The same things were measured in two ways. Each way mixes the same 10 hidden numbers, adds some noise and spreads widely along 5 directions of its own, which tell nothing about the thing.
In the rows, zero is written as 128.
Some things both ways: the first way, then the second way.
[165 150  95 112 127 114  52 152 119 199 143 159 119 153 131 176  95 154
 105  77 124 128]
[105 185 117 118 141 104 133 112 122 113 115 104  91 106 189 185 134 126
 130 158 128 183 136 158 147]

[151 148  98 111  79 136  48 168 151 160 120 168 107 104 200 114 127 127
 104 125 133 110]
[ 93 132 126 115 153 138 152  95 120 145 116 108  74  80 119 123 115 163
 122 115 126 153 142 190 172]

[179 111 116 115 109 157  54 139 120 137 134 151 120  83 129 116  72  76
 112 103 102  74]
[162 131 122 176 120 128  93 150 138 121 150 114 184 105  68  99 142 167
  97 134 149  98 158  95 138]

[ 98 150 136 117 161 130 178 133 101 104 211 153 145 127 133 100 151 127
 137 209 130 128]
[126 149 104 165 100 169 178 152 143  78  96 121 122  80 178 165 113 152
 155 130  93 231 125 177 103]

[ 58  77 119 116 150 117 185 144 112 129 142 133 147 112  77 148 182 142
 164 157  93  98]
[157 107 108 150 119 201 153 140 117  62 123 140 138  61 131 188 133 123
 135 112  53 163 145 144 131]

[145 105  99 110 150 149 137 120 121  98 159 147 155 175  79 139 105 113
 120  89 128 141]
[138 135 122 164 138 137 161 158  95 105 106 116 165  64 115 122 123 149
 116 104  89 183 173 149 140]

[ 69 118 106 146 116 151 120 161 138  56 128 126 107 177 142 105 122 132
 125 202 162  80]
[ 62 137  99  65 146  78 148  89 158 164 104  91  76 123 117 102 157 148
  41 112 141 166 163 154 109]

[ 79 119 145 124 139 118 201 130 102 130 144 129 105  80 159 126 202 141
 150 201  86 130]
[102  98 131 129  92 183  88  97 146 133 143 159  98 136  87 166 103 108
 132 143 107  92 104 150 135]

[165 103 105 118  99 157 113 132 128 101 187 163 143 183 143 152  94 114
  88 126 154 122]
[143 134 134 115 119 123 130 152  95 127 105 139 136 132 135 137  95 135
 126 144 100 157 144 120 146]

[123 153 127 113 117 131 201 134 167 127  73  77 100 102 143  30 158 109
 161 207 103 121]
[116 100 183 113 133 175  98 121  80 163 113 157 148 125  75 165 117 163
 132 105 130 111 136 189 207]

[174 138 123  72 143 151 156 118 109 142 239 150 178 166  97 145  97  94
 107 153 113 139]
[119 132 129 151  87 104 124 156 152 115 162 131 181 126 113 128 142  97
 151 146 122 101 130  82 124]

[ 88 111 118 120 151 110  94 154 106 111 148 151 108  99 111 146 157 132
 152 119 117 133]
[133 157  66 146 107  92 138 166 151  83 122 106 129 128 163 128 132  94
 120 146 117 175 140 115  70]

[157 152 122 118 158 134 180 100 121  90 122 143 122 148  98 120 122 115
 136 142 103 144]
[110 159  74 119 114  67 127 170 147 108 120 103 129 143 131 108 132  96
 108 150 140 150 151 109  88]

[102  94 127 168 161 107 145 120  99 100 135 128 114 149 104 130 158 144
 152  99 134 164]
[125 155  90 157 124 110 146 165 111  97 109 112 120  95 142 127 123 111
 132 138 109 174 156 154 117]

[ 76 106 124 137 169 108 105 135 111 116  94 124  70  95 149 101 155 148
 146 108 184 137]
[107 122 134 151 114  84 142  77 140 177 163 112 151 124 146 115 171 151
 116 118 155 154 108 126 117]

[185 115 126 182 154 119  90  82  93 114 106 179  94 198 151 195  45 128
  78  60 191  92]
[121 143  82 133 163 140 141 114 123 121 103  92  87  94 125 115 121 165
  91 109 139 189 137 175 126]

[163  94 134 164  90 129 105 131 117 117 161 179 131 128 166  96  90  97
  87 147 203  37]
[158  76 109 127 122 152 123 124 124 137 154 133 122 104  86 123 132 174
 159 121 110  89 141 133 148]

[107 107 138 172 101 135 104 156 119 122 141 128 110 113 169  67 148 149
 127 168 156 108]
[ 89 139  81 113 114  79 122 131 145 131 140 112  95 121  99 131 135 108
 123 152 120 120 157 141 108]

[130  67 139 212 156  90 116 102  78 104 127 147 113 185 153 189 110 118
 104  62 165 138]
[148 144 153 164 138 137 106  85  76 172 131 129  82 104 133 125 132 184
 120 155 156 123 109 165 196]

[106 145 112 104 130 111  64 174 100 150 168 147  97  85 148 177 167 135
 144 129  62 155]
[107 121 142 158  94 169  94 149 145 106 114 152 131 120 103 121  94  79
  94 117  88 128 145 173 120]

[118 169 118 173 153 107 150 151 110 131  95 156 120 164 185  90 115 137
  99 181 143 116]
[102  81 151 130  90 121 111  77 116 192 142 151 105 134 105 112 171 134
  77 113 116 103 131 174 118]

[ 98 110 120 123 153 108 124 131 153  95 106  93  80 146 131 117 155 122
 153 111 161 160]
[123 130 190 127 136  93 121 110  81 193 133 132 157 149 154 116 147 155
 129 126 170 135 110 136 194]

[120 118  91  90  68 130  57 195 164 111 120 120  85  82 150  97 157 106
 132 153 112 122]
[ 98  95 187  88 126 118  91  98 127 193 137 142 130 133  72  97 128 157
  91 116 130  74 164 154 192]

[102 129 115 101 130 162 128 122 151 159 138 124 136 158 106 147 100 146
 141 149 127  52]
[150 106 128 146 149 192 165 136 121  77 126 123 182  68 131 154 160 127
 105  72  89 169 135 121 146]

Other things, the second way, with their names:
K_160: [116 163 103 124 134 129 156 197 112  62 107 117 167 100 129 170 127  80
 153 129 115 162 149 117 144]
K_454: [ 97 155 103 105 177 155 180 124 142  96 105  89 103  66 138 132  84 159
 137 105 117 204 139 156 168]
K_623: [141 121  92 130 163 159 171 170 104  71 101 108 168  67  89 132 142 136
  97  83 102 172 163 126 137]
K_785: [118 166 102 129 120  80  64 155  83 118 129 146 151 151  96 194 100  62
 134 174 114 116 152 118 128]
K_33: [112 141  70  84 113 121 128 215 153  57  88 116 128 127 101 134 129  80
  91 137 104 137 177 116  98]
K_155: [127 119 168 172 122 134  82  91  87 171 138 154 149 127 114 133 114 124
 106 112 122 140 125 176 148]
K_184: [ 98 141  84  87 135  43 135 120 130 155 142  99 126 155 148 129 171 114
 116 136 164 146 127 113 103]
K_345: [106 161 142 114 112 156  87 137 127 105  92 136 106 131 119 179 117 119
  77 160 118 139 146 154 149]
K_560: [ 61 119 141  75 144 161 165  73 121 146 109 128  89  83 106 185 119 159
 126 105  94 172 145 194 174]
K_365: [134 142  64  97  99  99 138 164 136  99 116 121 118 152 157 181 129 121
 167 169 121 165 125 110  87]
K_480: [115 124 105 107 117  42 101 107  81 178 167 132 163 167  90 165 153 112
 138 154 152 106 121  75 120]
K_833: [ 80 155 113  92 113  70 121 143 164 139 146 105 142 159 107 131 146 123
 136 156 181 107 123  91 136]
K_594: [132 128 135 138 148 114 149  97 117 142 153 103 145  91 139 128 196 157
 112 112 154 130 127 120 164]
K_882: [105 160 105 128 119 100 160 128 156 119 127  94 129 107 124 119 137 153
 100 152 141 157 126  83 120]
K_73: [105 153 124 102 117  87  81 166 114 112 128 133 123 147 125 163 138  56
 131 159 126  86 161 139 152]
K_84: [148  51 120 124 138 147 110 116  91 144 137 147 103 101  70  81 153 110
  74  91  90  61 167 159 147]
K_569: [194  80 199 175  89 178 125 124  93 145 144 173 168 124 202 128 139 146
 172 116  94 132 104 139 173]
K_553: [169  91 190 161 120 169 125 115  81 155 147 153 148 111 128 101 132 147
 135 121 119  87 101 114 204]
K_399: [175 159 107 150 140 135 146 164  96  90 109 114 118 111 192 151 131 144
 165 154 141 177 114 125 152]
K_272: [114 144 124 125 134  89 131  71 100 172 139 117 120 130 135 163 149 161
 117 148 151 158 108 120 134]
K_719: [151  71 162 137 109 169 136 147 105 135 126 157 164 132 135 108 155 113
 126  86 111 119 110 139 152]
K_60: [106 152  81 129 126 111 112 142 122 112  99 117 120 116  88 154 121 125
  84 132 112 171 165 161  95]
K_497: [114 149 140 107 147 105 155 100 129 144 134 100 102 117 173 120 151 150
 119 135 155 149 115 117 173]
K_254: [115 183  56 138 165  93 115 128 111 103 123  90  97 108 126 167 109 124
 136 153 150 174 136 154 124]
K_352: [147  90 169 138  96 149 132 130 111 126 134 155 202 126 129 149 189 115
  87  98 100 129 125  92 128]
K_266: [108 125 149 129 118 164 160 125 122 123 120 123 107  79 128 153 147 166
 150 124 117 138 143 180 184]
K_124: [141 104 126 169 123 151 123 111 107 137 152 140 141 117 133 132 127 122
 151 103 119 137 108 161 135]
K_491: [133 117 128 118  95 120 110 183 133  95 131 148 172 134 116 132  94  68
 137 138  70 110 169 100 125]
K_400: [148 135 137 150 138 154 145 158  91 117  86 132 145 114 165 111  99 138
 118 102 113 205 130 169 143]
K_880: [ 96 133 147 121 109 154  86 115 137 119 121 151 139 118 107 169  64  92
 105 130  59 154 166 164 128]
K_675: [113 118  71  95 129 136 147 170 142  83 100 109  83  98  94 118 135 115
 100 131 100 120 172 139 122]
K_696: [126 102 146 124 107 115  46 104  83 177 156 173 119 178  96 160 119  80
 134 150 131  58 110 145 157]
K_708: [100 142  87 135 131 140 144 116 115 118 112 121 100 108 135 187 109 131
 158 125 118 199 117 187 110]
K_593: [ 96 145 135 105 127  69 136 113 156 153 153 105 162 140 145 105 134 121
 114 130 145 147 128  83 128]
K_690: [ 94  72 127  90 119 146  97  83 122 162 130 164 109 160 104 138 101  73
  76  94  75 131 122 160 101]
K_241: [151 124 195 192  93 155  93 129  72 151 137 173 193 135 151 179 125 132
 179 128 123 147 107 171 169]
K_791: [122 161 105 159 135 117 199 124 146 103 123  77 139  57 165 122 167 183
 123 122 138 205 134 121 130]
K_442: [121 125 147 141 102 172  95  66 147 151 123 147  95 145 155 151  99 148
  82 135 109 174  92 160 114]
K_513: [129 142 139 126 164 133 148  71 122 141 140 108 107  92 183 141 123 156
 125 122 123 178 119 136 171]
K_495: [143 129 196 139 143 127  80  51 102 191 151 135 108 119 162 122 116 176
 110 137 134 118 128 159 204]
K_16: [125 136  63 107 146 123 108 109 127 119 111 107  43 119 126 139 119 139
  87 147 122 144 145 167 111]
K_447: [112 185 116 144 159 110 135  96 105 126 115 102 123 104 174 178 123 153
 118 132 147 224 118 161 137]
K_989: [153 126 126 126  96 153 125 165 123  85 115 145 160 130 161 181 126 111
 143 142  86 159 136 112 120]
K_412: [165 136 102 112 129  92  86 125 136 138 152 119 122 155 136 123 108 158
 140 171 146 106 130  84 140]
K_370: [143 129 142 130 136 104 119  97 101 170 146 121 124 123 146 147 140 173
 154 139 151 131 122 137 172]
K_220: [136  83 155 119 122 146 132  87 170 153 175 122 153 112 140 114 145 177
 154 100 127 114 118 132 162]
K_730: [140 103 148 158 126 169 100 124 108 123 142 153 164 110 105 147 124 108
 124 105 100 115 131 142 152]
K_995: [151  99 201 185  93 168 124 148 122 155 141 148 173 108 130  68 115 164
 159 111 120 113 126 159 188]
K_469: [140 159 129 182  99 117 182 170 147  84 127 101 149  63 184 112 148 138
 155 144 100 176 162 124 136]
K_287: [152 130 177 159 105 128  91 118 118 155 130 140 159 148 164  95 124 133
  77 130 128 140 123 120 142]
K_923: [107 130 140 104 116 108 119 125 135 137 129 123 105 117 134 127 133 130
 116 141 109 112 166 149 156]
K_617: [122 122 105  79 169  89 140 124  98 139 128 113 138 129 145 138 130 115
 138 108 127 149 141 125 153]
K_601: [133  82 136 150 150 148 136  79 128 165 159 117 151  78  71  95 146 196
  95  82 125 123 141 142 154]
K_141: [118 120  96 109 117 149 168 199 105  63 101 130 131  90 116 168 148  86
 156 122  84 133 166 142 144]
K_38: [132 122 170 170 105 120 128 103 113 164 145 128 152 104 134 111 181 161
  94 125 138 123 130 142 154]
K_22: [111 109 112 106 118 154 140 142 143 101 114 127 132 120 120 127 142 101
  80 103 105 145 131 123 110]
K_658: [184 167  87 163 172 114 108 153  78  89 120 107 124 114 179 130 126 114
 118 142 148 164 124 125 144]
K_242: [ 95 154  79 103 130 106 123 154 150 104 117 105 100 126 121 132 111 101
 127 142 129 141 150 145 117]
K_255: [126 162 122 170 107 135 141 117 164 109 124  99 111  96 163 113 155 150
  79 145 141 167 118 125 114]
K_435: [126 117 147 158 151 143 113  58 124 180 159 119 109  97 111  98  88 183
 120 114 134 137 113 158 170]
K_182: [125 138 110 132 142  69  79  86 101 161 164 126 104 135 106 115 119 100
  94 161 128  85 137  97 138]
K_30: [129 143 106  92 117  58  88 129 110 159 118 125  92 170 158 124 128 121
 102 164 127 130 161 140 116]
K_206: [ 89 119 129 141 100 134 144 114 165 132 145 120 127 104 126 125 126 135
 150 115 116 144 133 166 128]
K_441: [118 160 104 130 162 176 197 142 159  66 108  83  99  41 168 143 116 176
 164 111 119 203 143 172 174]
K_269: [143 113 167 158  83 115 109 114 105 174 118 155 143 158 165  95 131 130
  81 131 111 154 120 135 110]
K_179: [139 103 104 127 113 124 174 154 113 115 106 130 152 124 163 118 133 119
 128 100  92 194 128 129  95]
K_790: [161 112 165 188 115 119 104 128  45 171 141 158 168 137 129 110 116 125
 150 126 134 125 102 144 169]
K_921: [128 115 176 115 125 178 153 110 141 127 129 133 134 106 189 156 129 163
 167 108 118 161 108 158 189]
K_433: [152 154  91 156 125  96 124 117 144 117 135 100 146 116 165 127 162 154
  82 135 142 180 137 113  88]
K_327: [155 135 124 164 141 159 157 170 109  93  99 108 154  68 117 108 153 174
 101 107 130 162 153 148 157]
K_577: [ 93 145 117 112 157 102 166  99 112 143 114  97  73  77 156 125 144 150
 114 119 117 168 164 192 159]
K_546: [119  69 149 142  92 186 115 142 105 121 133 176 170 125  56 139 113  78
 120  96  75 100 123 133 134]
K_137: [139 146 176 149 133 112 130 115 117 155 130 112 142 110 172  96 149 174
 113 131 158 141 127 132 187]
K_415: [145 145 137 130 101  91  93 132 110 157 141 138 143 163 134 143 101 152
 173 175 140 130 123 110 147]
K_549: [180  97 183 171  85 162 161 168 115 133 109 135 196  87 133  94 188 214
 109 109 115 146 154 123 154]
K_509: [108 123  90  88 134 110  89 104 112 122 155 136  86 135 102 198 127  74
 143 155 107  77 136 129 146]
K_950: [137  99 129 141 127 165  68 128  58 132 115 175 127 144  78 155  83  72
 104 123  86 108 124 155 142]
K_637: [127  99 119 102 104 112 109 144  87 142 106 153 145 168 115 158 162  87
  87 121 110 132 132 132 104]
K_323: [154 134  73 106 121  85 121 168  96  97 109 130 121 154 172 145 145  65
 100 147  99 150 144 105  86]
K_80: [102 112 158 105 143 206 122 116 132 110 117 140 101 101 133 161 106 115
 133 100 103 131 121 194 195]
K_734: [113 150 120 141 129 153 164 204  98  90  66 122 180 110  89 138 121 147
 112 114 141 196 129 137 139]
K_9: [127 147 157 138 153 114 104 138  79 120 121 130 154 102 135 137 130  86
  91 116 104 135 172 148 174]
K_551: [128 158 132 142 131 127  51 129  90 140 108 143  99 156 102 121  74 105
  78 158 141 116 131 151 149]
K_490: [169  93 164 171 135 139 141  66 104 174 168 123 143  81 149 103 175 195
 114 111 128 128 118 120 176]
K_610: [106 182  78 132 137  72 165 120 133 119 135  79 115  99 136 160 174 156
 129 160 169 169 127 110 119]
K_827: [211  88 184 150 127 166 101 145  40 136 128 177 180 144 155 154 135 128
 150 124 109 109 101 100 194]
K_443: [156 131  95 147  87  98  95 191  98 112 106 144 162 166 122 134 151  98
 100 152 129 138 141 111  78]
K_346: [ 78 127  65  80 154 103 176 141 126 104 118 105 119  97 103 154 133  97
 126 104 101 168 154 137 115]
K_8: [104 143 137 141 148 154 104  97 104 149 119 125 101 105  82 144 109 153
 104 130 145 129 123 174 175]

Some of these things the first way, each followed by its name:
[ 78 118  85  50 123 123 177 176 165 134 110 117 116  92 121 104 192 135
 148 171 108 149] : K_560
[176 159  88 118 165  91 165 120 109  88  93 180 118 182  75 163 105 105
 112 103 108 164] : K_30
[164 102 131 152 121 145 126 102 102 166 170 140 123 189 186 160  89 148
  69 109 183 124] : K_546
[ 76  98 121  88  99 167 141 127 166  89 136 121  91  85 134 121 188 146
 164 158 128 113] : K_454
[ 85  58 133 151 120 117 123 124 129 103 152 115 120 175 127 166 142 121
 141 113 169  97] : K_827
[111  85 131 129 163 133 115  99  90  53 193 184 118 151 130 193 115 120
 114  99 170 130] : K_435
[106  99 113 114 111 167 149 125 176 125  60 102 113 113 116  81 140 130
 164 134 110  76] : K_623
[173 159 106  99 122  92 127 140 143 205  84 108 109 116  98 136 152 144
 148 102  51 166] : K_73
[124 119 128  91 155  81 149 131 103  66 200 146 110 112  90 165 182  76
 155 128 106 193] : K_995
[ 89 107 155 157 133  98 204  98 120 123 137 100  82 176 103 177 178 171
 166 175 130 121] : K_80
[179 148 113  63 131 157 175 103 156 177 150 111 150 165  92 124 114 124
 130 122  95 142] : K_160
[150 129 149 180 111 129 116 102 129 135 125 144 108 156 166 119 109 132
 121 134 158  84] : K_399
[198 171 106 131 166 119 133 119 107 147  98 160 136 159 127 124  65  88
  97 106 107 129] : K_443
[130  81 133 134 122 159 103 120 127 109 168  80 119 165 159 115  88  86
 111 123 170 121] : K_734
[212 204 103  91 132  94 118 129 132 185 121 205 116 137 158 160 108 127
  87 112 128 127] : K_569
[ 62 140  89  63 131 147 156 173 171 152  86  99 124  94 115  91 171 129
 169 190  70 102] : K_352
[163 133 100  79 121 164 130 112 145 110 141 139 100 154 120 148 105 140
 108 119 154 143] : K_593
[143 125 111 105 159 121 153 122 124  96 135 132 150 162  70 145 106  71
 143 123  90 112] : K_327
[141 179  97  49 175 122  86 152 112 167 186 180 148  97 146 132 107 101
 108 123 137 136] : K_708
[156 143 123 103  84 133 124 129 154 157 129 154 102  93 137 121 147 136
 137 147 119  91] : K_441
[ 82 114  96 128 137  80 113 166 140 126  52 133  84 110 119 122 191 156
 158  94 118 161] : K_577
[190 114 103  72 138 113 138 120 110 114 125 164  98  83 106 133 140  90
 116  76 129 184] : K_415
[ 68 130 137 109 193  97 116 150 104 134 186 103 118 107 114  94 170 121
 167 137 136 168] : K_241
[106 122 121 108 141 122 143 142 141  98 120 133 117 105 120  82 149 108
 148 149 140 113] : K_370
[ 70 118  90 107 167  97 134 168 138 126  57 106  97 118 119 114 164 121
 155 131 109 141] : K_637
[ 64 129 131 134 132 158 193 124 140  86 163 110 128 172 122 127 150 138
 149 237 113  76] : K_22
[191 131 115 113  61 161  96 141 141 157 167 151 113 128 142 123 121 155
 107 132 121 123] : K_491
[116  36 113 166 112  79  80 173 104  96 118 124  87 122 119 130 131  83
 124 105 168 107] : K_549
[140 136 114  91 174 117 181 102 117 153 108 139 125 125  80 164 145 134
 148 101  90 156] : K_730
[114 162 115 141 102 158 112 139 180 171  57  97  99 136 131  83 153 197
 169 124  75 128] : K_9
[134 110 119 115  88 187 127 136 143 115 156 141 130 125 174 110 115 121
 102 175 119  95] : K_882
[171 186  87  64 171 127 133 124 148 127 111 163 127 163 109 123  78  94
 111 108 148 133] : K_184
[124 102  97  85  89 116  57 182 136 174 140 144 101  71 137 154 148 130
 125 112 114 108] : K_989
[145 150 109  88 118 121 208 143 159 170 136 118 165 155  98  89 154 114
 139 174  78 127] : K_141
[ 85  98 122 123 156 127 138 132 133 117 139 115 136 165  97 132 114 116
 146 146 145  78] : K_594
[ 91 123 152 197 123 124 129 127 122 145 117 105  88 119 197  79 158 166
 139 167 153 115] : K_696
[155 129 103  85 148 139 151 120  91 118 212 161 139 172  71 195 120 153
 108 122  98 170] : K_880
[ 78 185 108  79 147 148 125 158 115 116 147 181 107  70 176 148 170 135
 134 220  65 114] : K_442
[108 127 113 144 121 121  76 146 131 116  61 135  47  91 161 153 170 162
 153 110 101 140] : K_287
[ 68  78  99 166 102  86  39 186 132 128  70 151  94 103 157 155 173 132
 152  90 129  84] : K_84
[155 113 123 114 128 126 118 143 105 119 212 174 146 155 134 129  85  88
  86 158 190  88] : K_365
[117  80 149 157  96 133 143 120 143 128  77  66  44  79 161  68 168 145
 155 144 155 122] : K_833
[149 141  96  75 155 137 183 114 137 126  81 144 123 114 101 115 135 118
 133 110 100 141] : K_791
[177 171  97 136 130 124  86 143 123 184  90 156 124 143 169 115  80 125
  92 108 121 116] : K_38
